The rows are grouped in 4 ways, from coarse to fine. Each group lies inside one group of the grouping before and may be the whole of it. The rows also spread widely along 12 directions, which tell nothing about the answers.
In the rows, 128 means zero.
Known rows, each followed by its group in each grouping:
[122 111 138 110 138 187 129 153 116 109 143 119 110 152 158 187 148 168
 193 140 150 154 137 169 173  77 111 101 150 148]
dusu fas Z707 nis
[146 163 144 127 117 141 186 119 101 167 156 114 150 121 121 130 108 124
 120 116 127  87 155  95  88 142 112 106 157 121]
dusu Dul Z481 mol
[164 147 146 117 139 162 138 124 146 165 159  92 183 126  71 138 106  93
 103 118 156  99 127 120 105 125 128 112 137 136]
mena Nitu Z822 vis
[119 151 141 160 115  86 165 118 112 156 126 147 127 116 134 100 112 109
  75 116 105 128 118 120 104 161  93 136 138 133]
Lesu tar Z112 Pon
[141 109  86 120 171  94 113 159 113 134 174  85 147 136 130 163 106 135
 148 107 102  95 174 100 148 100 149 107 122 118]
Lesu gurud Z945 tubi
[ 81 108 132 159 107 101 122 106 170 127  76 135  89 142 149 107 137 109
  68 138 124 143  91 140 128 131 126 124 142 123]
Lesu gurud Z491 lidag
[210 152  79  81 140 133  58 195 102  83 121 188 196 121 155 140  90 115
 151 124  81 121 154  49 156 230 145 165 110 147]
mena Nitu Z428 res
[147 124 120 154 157 132 119 132  95 135 214 105 137 121 117 191 130 143
 153  74 171 100 112 151  67  95 160 104 146 110]
Lesu tar Z949 bova
[121 101 103 112 125 129 137 129 103 123  79 127 118 127 150 124 133 166
 139 140 118  78 188  75 119 117 159 117 122  91]
Lesu tar Z371 mabe
[101  81 120 147 116 141 101 116 153 106 117 119 109 128 134 140 148 153
 111 127 160 134  99 162 130 102 134 127 120 117]
mena mopev Z79 der
[ 84  48  54 151 147  67  93 142 115  77 132 127  55 126 191 140 149 199
 161 114 140  84 122 124 122  96 198 124 130  82]
dusu luf Z623 ropo
[131 136 143 118 114 158 158  87 143 121 138  96 147 117 118  91 128 143
 135 109 156  98 127 133 144 142 106 153  94 127]
Lesu gurud Z491 zuge
[127 155 139 155 125 101 178  96 125 151 207 102 130 111 123 107 111 122
 105  79 159  75  80 130  76 150 121 128 154 128]
dusu Limi Z281 Tel
[105 120 114 145 140 120 132  75 160 153 120  96  93 131 121 129 141 137
 132 132 134 149 144 128 103  87 154  97 123  94]
dusu fas Z294 pimid
[118 103 124 120 138 129  99 151 146 115 102 127 122 143 128 137 130 119
 116 153 119 156 119 143 163 116 127 120 129 141]
mena mopev Z248 vegok
[128 180 165 135 116 126 166 119 133 151 118 137 111 145 137 118 113  93
 106 141 130 104  96 108  87 150 126  99 198 152]
mena vade Z828 tus
[110 126 101 127 142 134 101  86 167 135 169  61 126 159 139 184 134 132
 124 112  78 194 158 127 163 105 102  77  99 117]
dusu Dul Z658 lidu
[168 138 129 110 121 177 133 140 139 146  95 144 162 126 129 119 126 141
 158 152 153 106 157 111 146 129 145 148 137 132]
dusu luf Z623 sot
[108 122 111 140 122 105 143  88 154 137  99 104 110 127 145  83 132 148
 126 129 137  83 146  96 116 120 160 137 120 100]
Lesu nif Z868 Pib
[126 144 132 163 108 150 111 123 148 114 141 142 126 144 202 144 146 172
 181 122 145 163 104 177 190 108  95 167 135 164]
Lesu nif Z868 tolo
[142 130 126  93 123 152 131 128 127 104 129 114 153 129 130 118 114 132
 126 124 125  96 132 100 148 166 113 132 115 138]
mena Nitu Z822 roz
[128 142 126 144 155 111 134  96 128 153 145 103 121 121 102 127 120 120
 131 128 115 166 150 140 109 103 117 105 105 113]
mena Nitu Z119 nopa
[146 143 114 111 140 156 118  99 133 126 102 136 117 130 137 128 136 146
 173 139 140 128 156 101 101 128 176 119 123  98]
dusu Limi Z281 zezef
[132 159 152 126 143 124 169 109 142 171 128 119 129 127 102  94 117 102
 126 143 130 146 131 142 127 120 114 126 134 139]
dusu Limi Z617 Reso
[104 104 117 120 150 142 130 115 147 135 151  74 101 153 131 173 139 142
 145 126 137 126 139 133 133  70 145  72 149 117]
dusu fas Z294 parik
[130 105 122 123 123 158  96 131 183 128 152  94 152 147 106 160 128  99
  83 110 159 113  81 135 125 135 154 111 149 134]
dusu Dul Z658 gep
[ 93  87 125 104 118 126 176 112  74  69 139 107  87 106 147  95 135 191
 144 110 152  49 127 115 105 146 126 119 108 100]
mena mopev Z96 Supe
[132 145 141 140 159  99 151 138 104 142 134 136 102 120 122 109 121 127
 169 146 139 133 127 150 113 101 142 123 148 135]
mena mopev Z96 Gupu
[161 148 113  54 136 175 132 159  86  76 125 138 139 143 181 138 123 169
 224 142  95 119 181  86 194 170 118 135 114 148]
dusu Dul Z481 sib
[125 114 106 132 118 107 131 129 144 101 166 122 134 111 158  96 122 156
 136 100 143  96  95 133 165 160 115 174 113 143]
dusu fas Z707 bul
[128 142 148 175 124  85 167 156 119 161 144 166 119 105 130  88 116 113
 122 133 149 135  85 179 126 130 107 171 160 154]
dusu Dul Z481 mol
[173 205 133 105 109 155 110 103 173 141  84 148 169 152 169 103 114 103
 148 141 103 124 140  62 154 186 137 155 148 157]
Lesu tar Z949 bova
[111 136 131 138 143 123 124  69 173 117  74 126  66 126 142  57 152 153
 205 163 183 126 104 156 125  90 188 158 120 116]
mena Nitu Z822 vis
[153 147 160 106 131 195 108 118 162 121 102 135 144 138  98 129 136 108
 146 155 148 191 110 169 161 135 111 139 108 157]
mena vade Z828 tus
[154 160 141 115 120 144 145 116 173 187  46 148 154 127  97  81 113  81
  99 177 121 138 162  85 124 142 143 134 144 127]
dusu fas Z294 parik
[104  79  80 106 149  57 131 174 136  91 204  76 130 130 149 115 100 132
 102  87 108  58  93 107 190 159 121 138 128 155]
dusu fas Z294 pimid
[145 146 126 119 145 129 126 115 163 145  97 129 115 131 115  87 129 112
 169 154 160 113 122 121 115 121 193 144 145 123]
dusu Dul Z481 sib
[138  95 120 135 138 143 106 147 150 161  55 136 137 125 105 126 134 134
 133 179 147 133 173 129 134  65 167 127 132 110]
mena mopev Z96 Supe
[140 117 116 144 132  91 128 163 151 143 117 149 135 112 124  79 116 115
 128 140 153 103 100 141 147 135 156 182 143 144]
dusu Dul Z481 sib
[134 114 136 119 140 157 120 136 124 137 108 124 139 136  97 158 127 106
 106 135 128 148 149 132 115 118 131  98 122 114]
Lesu gurud Z491 lidag
[124 160 129  91 124 157 151  63 164 132 106  90 122 142 138 100 130 135
 150 141 102 146 165  90 158 145 112 112 102 123]
dusu fas Z294 pimid
[153 162 145 118 125 144 166  98 106 132 112 137 132 102 121  75 123 149
 170 139 152  96 148 109  97 146 139 147 117 114]
mena mopev Z248 vegok
[137 120 141  87 144 177 142 112 103  93 133 130 110 116  95 125 139 133
 158 123 165 133 116 143  97 155 147 112 104 110]
dusu fas Z294 parik
[135 124 131 123 169 119 131 134 139 127 202  94 129 129  87 133 122 104
 134 106 149 147  81 179 142 128 125 124 119 148]
dusu luf Z623 ropo
[158 179 128 132 155 147 111  92 211 186 186  37 177 163 115 158 112 109
 159 126 116 153 150 129 190  66 112 111 134 166]
mena vade Z828 tus
[145 162 129 158 111 108 130  96 197 193  99 128 159 123 103  82 111  77
  73 140 126 135 119 107 111 148 141 152 141 126]
dusu Dul Z481 sib
[126 170 134 167 112 146 108  72 180 158 122 136 117 149 158 152 139 117
 118 125 132 179 102 135 101 122 132 112 158 124]
dusu Limi Z281 zezef
[131 174 155 112 130 115 136 124 140  92 130 153 102 136 140  81 116  93
 136 132 129 138  53 139 136 201 120 149 146 175]
mena vade Z828 tus

New rows, each followed by its group in each grouping:
[ 93  99 109 144 143 135 123 103 125 120 159  95  82 142 152 186 150 167
 152 115 128 164 139 155 124  72 125  76 128 103]
dusu fas Z294 parik
[136 132 153 115 133 191 124 126  74 104  70 186  86 133 133 163 159 147
 177 153 157 163 140 146  70 123 162  97 140 100]
Lesu tar Z371 mabe
[124 118 123  85 148 120 141 154 119 100 120 109 115 139 132 109 115 130
 147 146 113  95 137 106 164 141 132 121 129 147]
mena vade Z828 tus
[131 132 142  99 110 202  98  86 198 132  62 104 149 155 119 129 144 123
 123 169 123 180 152 126 181 115 111 120 100 136]
mena mopev Z79 der
[110  95 135 119 133 160 134 116 135 115 135 112 111 126 107 141 144 137
 125 125 155 154 112 168 134 114 119 113 111 122]
dusu fas Z294 pimid
[148  94 132 125 185 125 136 160 155 175 172  62 170 121  42 126 112 101
 138 128 173 111 139 182 166  49 144 138 108 141]
Lesu gurud Z945 tubi
[136 127 120 122 145 141  86 143 133  95 150 131 120 144 138 170 129 124
 143 123 122 166 100 149 143 139 129 114 128 146]
mena vade Z828 tus
[142 164 119 173  97 120 119  95 145 162 104 151 148 121 168 126 121 143
 113 134 101 152 155  99 117 133 104 137 135 119]
mena mopev Z96 Supe
[112  86  85 103 148 112 125 120 151 106 139  76 116 132 151 106 130 173
 166 122 137  74 149 107 176 102 160 140 104 115]
dusu Limi Z281 Tel
[131  82 100 173 120 146  76 132 169 148 123 117 155 131 131 179 138 145
 105 114 163 122 130 149 127  70 156 132 132 105]
Lesu gurud Z945 tubi
[ 94  73 130 100 124 105 171 200  82  97 111 143  98 130 141 116 118 129
  94 141 123  75 114 123 144 153 117 114 161 141]
dusu Dul Z658 lidu
[111  96  95 122 152  60 171 104 132 153 193  28 148 112  76  98  92 108
  55  73 123   4 148  60  80 134 158  95 113  85]
Lesu gurud Z491 lidag
[ 85  56 107 146 121 124  98 142 149 113  95 116 109 141 140 158 143 141
  82 130 131 132 127 148 150  92 130 114 121 109]
Lesu gurud Z491 zuge
[ 98 122 138 124 115 127 130 132 117  85 145 132  97 150 174 146 136 133
 115 104 129 117  73 140 133 160 110 116 155 150]
Lesu tar Z949 bova
[ 94 111  95 147 131  82 107  94 156  99 156 115  87 127 154 121 132 130
 103  97 119 141  80 129 118 158 139 122 118 114]
dusu fas Z294 parik
[117 103 132 152 153  89 149 125 109 143 115 141 107  93  83  77 133 126
 125 136 145 157 127 180 120 111 128 162  81 111]
Lesu tar Z371 mabe
[133 136 140 137 106 141 156 125 121 140  99 162 122 119 144 108 127 134
 118 134 158  90 115 112  87 146 145 136 164 119]
dusu Limi Z281 Tel
[164 112  96 147 135 166  73 129 182 140 151 113 158 136 136 168 139 152
 164 113 194  92 109 134 123  86 200 141 155 119]
dusu luf Z623 ropo
[148 122 131 135 126 163 114 144 153 149 129 129 160 129 116 145 130 124
 132 139 141 165 132 161 163 110 113 143 123 143]
dusu Dul Z658 gep
[141 111 122 118 134 155  90 164 127 102 126 142 142 137 142 160 132 141
 149 140 128 161 125 152 172 124 114 134 122 150]
mena mopev Z79 der
[131 135 137 122 122 154 153 153 110 132 135 135 119 143 165 161 128 150
 159 134 143  99 134 120 127 110 127 103 185 142]
dusu fas Z707 bul
[ 81  81 126 123 112 112 172 143  91 100 159 107 101 126 140 138 126 145
  76 104 114 101 113 134 126 152  85  97 129 120]
dusu Dul Z658 lidu
[146 158 137 124 119 158 116 140 139 151  80 148 149 156 154 159 121 110
 126 155  96 158 167 101 151 126 113 110 154 141]
Lesu gurud Z491 zuge
[181 175  84  96 180 108  88  93 156 131 146 115 164 116 112  90 109 117
 190 131  68 209 185 103 187 168 131 169  33 125]
dusu Limi Z281 zezef
[114 126 119 156 116  80 150 136 110 152 111 140 119 119 149 116 110 130
  86 134 104  95 143  90  95 132 124 111 161 115]
mena mopev Z96 Supe
[145 121  90 127 124 109 116 139 144 139 129 126 154 121 145 122 111 133
 113 119 114  90 151  74 132 150 147 137 133 117]
dusu fas Z707 nis
[122 176 157 169 120 103 171 109 112 171 134 144 113 127 137 123 112 106
 102 132 116 142 118 131  82 130  92 103 171 136]
mena Nitu Z822 vis
[152 147 132 121 129 137 125 113 130 125  85 160 140 106 114  78 121 123
 141 152 126 160 140 129 137 162 117 166  86 127]
mena Nitu Z822 vis
[104 172 145 134 107 126 163  70 148 136 100 113  98 148 173 101 129 132
 133 133 110 119 137  98 126 138 110 112 147 126]
Lesu gurud Z491 zuge
[125 160 154 100 155 142 128  91 133  78 127 137  84 129 119  81 137 118
 188 143 135 204  83 184 157 164 107 147  83 155]
mena Nitu Z428 res
[132 130 127 127 120 144 155  95  99 120 112 156 122  95 130  90 135 164
 148 128 131 156 154 141 118 151 105 155  74 101]
dusu Limi Z617 Reso
[134 152 122 130 132 112 145 110 157 158 152  81 155 133 129 114 106 127
 123 129  92 132 159 111 177 118  85 131 112 148]
mena vade Z828 tus
[122 128 133 127 136  82 181 125 150 156 149 100 141 110  93  52 104 102
  87 126 125 102 109 134 159 154  98 160 112 147]
dusu luf Z623 ropo
[104 131 130 132 144  90 140 107 186 138 142  90 107 137 117  74 124 100
 123 136 128 149  87 161 175 127 123 147 121 155]
dusu Dul Z658 gep
[154 112 110 120 152 110 136 171  69 120 114 164 137  94 118 108 110 148
 157 143 120 123 172 122 128 135 127 150  99 117]
mena Nitu Z119 nopa
[122 117 125 127 121 127 141 192  79 101 122 158 111 146 201 162 124 162
 162 131 128  77 134 115 150 121 123 121 188 149]
Lesu gurud Z491 zuge
[141 115  93 141 144  60 112 154 142 138 132 134 158 109 113  79 101 100
  87 117 107 112 125 108 146 168 141 175  99 131]
Lesu nif Z868 tolo
[127 100 119 133 141 161 122 143 104 134 156  96 141 141 134 205 134 157
 141 114 125 136 175 141 139  71 110  85 124 113]
Lesu gurud Z491 lidag
[166 159 139 110 143 133 163 120  57  81 205 147 143  83 107  89 115 143
 171  72 163  97  96 141  82 216 122 170  81 125]
Lesu nif Z868 Pib
[127 105  87 148 167  86 108 128 139 152 137 115 117 116 117 132 126 136
 148 134 107 177 165 140 147  85 142 127  95 106]
dusu fas Z294 parik
[105 105 116 163 136  84 122 168 105 115 128 151  80 135 179 146 132 154
 148 136 146  95  99 140 107  92 161 115 192 130]
mena mopev Z248 vegok
[161 176 132 116 119 146 137 101 164 150 100 136 148 127 131  83 120 114
 155 146 133 124 139  97 132 160 148 154 132 134]
dusu Dul Z658 lidu
[132 106  92 158 128  88 108 117 145 127 118 133 136 103 136  92 122 142
 120 111 137 100 132 115 123 136 157 171  97 101]
Lesu gurud Z491 lidag
[128  80 109  93 146 154  91 181 112 117  94 122 139 160 112 205 122 102
  83 139 105 116 167  88 116 121 159  61 148 106]
Lesu gurud Z491 zuge
[181 176 132 185 125 123 162 148  62 190 167 166 160 102 151 165 111 154
 159 100 157  71 161 103  40 103 148 128 191 112]
Lesu tar Z112 Pon
[112  88 135 120  84 175 132 113 150 119  68 130 152 122 126 108 143 149
  76 137 138 125 137 133 165 142  91 156  89 121]
Lesu tar Z371 mabe
[ 88  90 115 136 102 131 106 116 183 134  24 129  97 154 160 120 139 132
  84 175 127 110 138  96 134  95 158 105 162 112]
mena Nitu Z119 nopa
[141 145 124 147 158  93 144 104 125 168 135 116 125 107  83 102 109 104
 119 129 136 119 141 116  66 115 158 113 126 102]
mena Nitu Z119 nopa
[120  94 131 149 132 138 170 131 100 164 166  97 140 107  91 152 128 148
 108 115 142 130 163 160 110  83  97 105 112 102]
dusu Dul Z658 lidu
[ 84  93  99 159 110  76 150  81 137 141 130  87 112 111 126 106 117 142
  45 104 105  91 144  91  88 131 111 103 105  82]
mena Nitu Z428 res
[ 99  93 134 131 111 124 114 136 164 114 117 118 139 136 119 122 121 102
  46 131 109 164  87 160 182 154  66 135 107 156]
mena Nitu Z822 roz
[128 154 159 136 104 152 186 102 122 151 173 110 144 119 122 127 120 129
 102 103 143 114 113 136 109 146  75 115 144 139]
dusu fas Z707 bul
[116 122 125 158 123 101 151 135 155 177 129 109 124 136 129 126 119 112
  95 132 145  83 121 115 102  96 154 109 186 123]
dusu Dul Z658 lidu
[143 161 118 138 129 101 123 110 136 129 145 132 142 125 141 112 108 109
 117 105 108 124 118 104 119 174 126 141 122 130]
Lesu gurud Z945 tubi
[170 176 151 139 126 195 118  88 131 117 155 140 147 119 141 137 143 157
 213 110 175 167 117 176 135 127 118 163 102 137]
Lesu gurud Z491 lidag
[136 120 131 107 139 118 186 155  93 133 201  86 155 112 105 115 102 132
 123 100 134  69 133 124 140 145  98 127 126 141]
dusu Dul Z658 gep
[133  97 126 144 153  97 162 125 124 163 138  99 131  95  56  86 115 108
  99 109 199  24 120 119  40 103 205 128 140  82]
Lesu gurud Z491 zuge
[146 114 103 129 131 148 129 131 157 192 121  84 185 136 120 159 115 142
 111 142  99 131 218  95 174  69 106 114 115 116]
dusu Limi Z281 Tel
[131  56 102  91 151 122 131 180  71  71 128 136 135  89 103  99 118 165
 141 128 135 104 150 144 167 147 114 163  57 119]
mena Nitu Z119 nopa
[112 190 130 155 105 131 136   6 169 153  60 129  85 138 176  88 151 149
 158 143 108 165 163  89  89 126 145 122 114  87]
Lesu tar Z949 bova
[148 143 150 148 118 163 139 157  73 140  94 193 133 123 148 166 130 140
 145 147 119 178 164 150 118 121  92 122 140 127]
Lesu gurud Z945 tubi
[148 190 111 161 137  81 153  86 137 183 187 106 147 118 140 123 101 117
 127 100  84 148 155  93 113 142 101 120 130 126]
dusu fas Z294 pimid
[104  90 123 114 135 113 142 129 117 107 109 115 110 122 112 105 125 124
  98 125 129 101 130 122 123 143 135 121 106 108]
Lesu gurud Z491 lidag
[175 201  80 174 162  55  72 145 140 145 183 151 132 140 202 155 101 131
 205 116  79 160 131 100 146 129 154 147 165 158]
mena vade Z828 tus
[106 137 129 103 138 139 127  97 173 138  90  81 115 170 140 133 129 113
 128 154  90 150 163 106 176 105 120  91 125 133]
Lesu gurud Z945 tubi
[120 119 141 147 152 107 157 160  70 123 182 154 104 107 117 147 126 133
 138 117 121 194 112 198 131 127  72 123 115 142]
dusu fas Z707 bul
[125 131 157 140 140  99 205 152  69 135 193 139 116  89  99  93 111 126
 125 105 154 111  94 175 105 149  84 142 132 143]
dusu fas Z707 nis
[128 105 107 143 156 111  88 146 106  86 147 155  98 123 140 153 136 138
 159 108 149 146  94 163 107 133 167 133 120 115]
Lesu gurud Z945 tubi
[138 137 121 117 119 132 154 125  96 119 147 118 143 118 145 127 109 150
 126 110 123  74 148  85 107 153 114 116 134 121]
mena Nitu Z119 nopa
[109 144 162 157  98 135 188 110  54 139 101 180 106 106 151 126 136 154
 109 131  96 185 163 151 103 146  42 123 108 114]
Lesu tar Z949 bova
[133 108  93 142 141  96  93 133 134 121 141 121 136 119 132 134 119 136
 117 116 117 123 131 112 122 131 148 129 114 113]
mena mopev Z96 Supe
[121 117 151 140 112 195 145 113 114 118 163 118 127 125 139 168 152 175
 165 118 158 179 126 203 158  94  70 129 106 134]
dusu Dul Z481 mol
[138 132  96 139 121 117 128  64 159 133 144  87 152 106 123  84 123 152
 123  91 147  71 145  83  98 150 163 155  83  86]
Lesu nif Z868 Pib
[112 120 138 154 134 115 166 134 122 174 125 124 113 128 126 132 126 131
 116 141 136 129 142 146 117  80 117 110 158 123]
dusu Limi Z281 Tel
[149 118 143 124 145 148 142 173 118 147 115 156 135 118 105 126 126 120
 151 153 162 138 126 162 141 106 135 141 148 146]
dusu fas Z294 pimid
[146 110 115 122 171 159 111 153 132 157 129 107 115 154 113 192 139 134
 178 148 169 105 154 128  97  46 209  71 184 108]
dusu luf Z623 ropo
[134 105 109 152 144 107 108 191 147 172 139 126 136 151 132 190 115 102
  98 132 149  81 117 109  97  78 184  85 224 133]
dusu fas Z707 bul
[100  86  85 105 130 112 114 119 105  59 164 113 100 123 162 144 132 167
 123  91  99 129 124 112 141 176 113 113  83 106]
dusu fas Z707 bul
[ 90 128 115 168 133  95 119  69 164 122 171  85  90 137 157 127 145 149
 136  94 138 141  87 161 132 103 128 129 117 123]
Lesu tar Z371 mabe
[152 154 107 142 118 112 110  90 171 142  77 147 145 107 141  58 117 134
 142 148 124 133 146 100 144 149 141 184  96 122]
mena Nitu Z119 nopa
[117 100 132 157 113 142 156 139  78 136 127 162 118 101 134 152 137 166
 117 127 127 171 157 165 117 112  75 123 110 106]
dusu fas Z707 nis
[142 144 138 137 142 150 135 120 137 139 137 114 115 134 137 133 131 147
 189 133 192  76 112 136  97  78 178 119 179 131]
mena Nitu Z119 nopa
[137 172 137 114 138 114 149 139 122 118 155 140 106 144 162 122 115 113
 161 123 132  99  90 107 114 164 145 115 188 157]
dusu fas Z707 bul
[115 110 131 146 119 130 133 116 159 143 138  96 139 133 116 133 124 115
  82 107 159  83 104 129 110 115 139 119 147 120]
Lesu gurud Z491 zuge
[ 70 106 126 140 107 106 127 109 139 101  85 133  82 149 171 126 138 129
  80 135  85 168 118 134 156 145  86 110 119 125]
Lesu gurud Z491 zuge
[158 153 133 114 140 117 144 161 111 143 117 163 148 116 114  98 106  99
 136 149 104 157 142 127 150 168 111 155 121 148]
dusu Dul Z481 mol
[ 84 114 123 154 100 136 107  67 197 130  87 100 105 148 158 125 144 140
  90 141 117 168 119 139 157 102 101 116 116 123]
mena Nitu Z119 nopa
[106 137 118 168 171  72 138 119 112 123 202 120  72 124 164 129 136 160
 203 111 127 190 101 205 159  84 107 142 118 144]
dusu Limi Z281 Tel
[143 174 118 116 121 139 140  89 129 149  87 142 128 139 157 121 123 132
 139 152  68 168 192  71 132 159 110 107 117 111]
dusu luf Z623 ropo
[141 151 118  91 130 106 146 157  68  93 136 166 119 125 147 122 103 107
 115 119  76 120 130  75 102 229 120 112 136 128]
dusu Dul Z481 sib
[133  58 107  62 144 159  96 221 107  58 106 132 144 140 137 147 123 152
 147 153 118 112 141 133 229 140 116 144 103 163]
mena vade Z828 tus
[158 136 146 144 109 159 144 118 142 156 117 158 172  94  97  91 123 123
 105 130 160 150 119 159 131 151  99 182  98 131]
dusu Limi Z281 zezef
[128 125 139 130 140 130 146 127  99 114 127 140  90 117 115 122 131 134
 147 128 173  86 103 131  56 127 177 108 157 109]
mena vade Z828 tus
[120  47 106 125 164 152 128 155  58  91 201 109 119  97  96 186 144 188
 156  90 165 142 143 198 120  85 118 114  68  91]
dusu Limi Z281 zezef
[108 131 147 154 103 116 169  65 164 160 138  88 142 104  90  70 121 118
  61 115 140 119 111 139 113 139  84 141  96 119]
mena mopev Z79 der
[120 102 151  99 106 164 166 135 107 134  40 150 143 118  97  98 123 117
  72 164 107 136 181 112 141 152  86 125  93 111]
Lesu gurud Z945 tubi
[147 119 152 128 125 148 146 186 121 139  88 162 142 126 128 111 122 120
 143 154 178  79 115 144 141 112 148 158 175 154]
Lesu gurud Z491 lidag
[162 143 113 147 118 106 143 154 107 166 128 147 192 104 141 112 101 139
 111 123  80 138 188 105 178 146  67 176  96 143]
Lesu tar Z112 Pon
[134 137 117 105 163 125 112 117  81  78 151 140  96 126 132 142 134 135
 168 105 116 155 121 129  98 169 149 112  97 112]
Lesu tar Z112 Pon
[129 122 151 169  89 184 147 133 138 170 118 140 147 131 151 168 144 159
 127 140 159 151 141 171 142  74  87 129 160 135]
dusu Dul Z658 lidu
[111 111  97 114 156  66 146 148  92 100 195 106 106 122 135 131 106 126
 111  91  97  97 116 103 115 169 126 102 127 122]
dusu fas Z707 bul
[ 89  93 100 108 118 111  92  90 159  53 122 109 103 127 153  91 139 151
 112 117  95 171  99 140 193 183  92 154  47 130]
mena mopev Z79 der
[ 93  93  97 124 136 105 104 147 128  82 174  89 108 155 184 172 124 158
 129 107  97 125 113 134 189 119  94 104 131 149]
mena Nitu Z822 roz
[135 121  95 103 141  88 105 140 143 101 104 133 136 121 133  79 105 114
 116 138  87 132 135  94 173 182 123 158  87 138]
mena Nitu Z428 res
[160 196 164 112 140 151 156 124 145 168 114 142 135 150 116 115 115  80
 143 158 125 150 121 119 124 148 129 112 175 160]
dusu luf Z623 ropo
[137  88 126  97 161 140 156 142 119 135 166  76 141 112  55 117 120 120
 128 117 176  69 132 137 103 110 168 113 115 108]
dusu Dul Z658 gep
[139 154 152 131 150 142 142 104 118 144 132 127 128 122  91 125 127 104
 137 131 123 189 141 161 119 127 104 120  96 123]
Lesu gurud Z491 zuge
[106  66 129 108 144 164 125 142 148 135 125  65 140 149  95 166 140 136
 105 131 146 117 148 153 171  63 123  99 115 128]
Lesu tar Z112 Pon
[109 102 131 116 156 124 135 138  95  71 169 117  75 124 128 132 138 154
 173 114 166 111  81 172 115 123 147 117 127 131]
mena vade Z828 tus
[110 106 135 145 144 132 131 121 125 117 156 122  86 126 111 141 145 130
 142 117 180 133  80 180  83 107 164 109 145 113]
dusu Dul Z658 gep
[141 122 121 121 155  91 107 158 183 159  86 124 144 132  89  79 109  76
 107 170 131 121 119 121 157 118 167 150 140 150]
mena mopev Z79 der
[108  89 122  79 142 122 151 143  90  75 109 119  94 121 122  95 127 148
 140 139 134  76 133 107 123 153 147 115 112 115]
mena mopev Z79 der
[114 106  96 135 142 102 129  94 155 137 171  74 134 117 117 120 124 145
 118 105 108 146 149 131 158 115 106 129  76 111]
dusu fas Z707 bul
[132  75 126  75 146 122 142 208  79  92 115 136 145 117  95 113 106 116
  98 144 120  85 135 116 154 162 120 127 118 141]
mena mopev Z248 vegok
[ 99 107 100 139 126 111 118  59 186 133 150  50 133 128 119 112 124 140
  87 105 113 127 136 117 147 112 108 118  78 107]
mena Nitu Z119 nopa
[102 111 150 151 121 145 174  98 127 159 180  86 129 122  98 150 130 131
  76  97 156 124 110 167  93  99  90  93 132 115]
dusu Limi Z617 Reso
[139 140 120 116 131 115 152 124 120 148 110 116 146 119 119 104 106 129
 117 145  85 125 184  88 145 140 101 127 103 124]
mena vade Z828 tus
[115 174 142 138 104 142 138  58 175 141 139  90 137 152 158 124 130 124
 106 108  99 157 119 118 156 149  77 123 118 147]
Lesu tar Z112 Pon
[174 172 135 127 172 121 113 146 153 158 134 132 142 134 107 110 111  93
 187 151 160 123 112 138 128 106 177 144 162 158]
mena Nitu Z822 vis
[151 143 119  99 132 164 103 121 146 152  88 128 158 147 102 159 120  90
  98 154  75 193 183  90 133 152 122  92 108 114]
dusu Dul Z481 sib
[104 161 172 105 119 162 142  65 182 132 110  85 115 161 101 116 131  80
  81 144 117 168  94 132 126 150  99  81 133 144]
mena mopev Z248 vegok
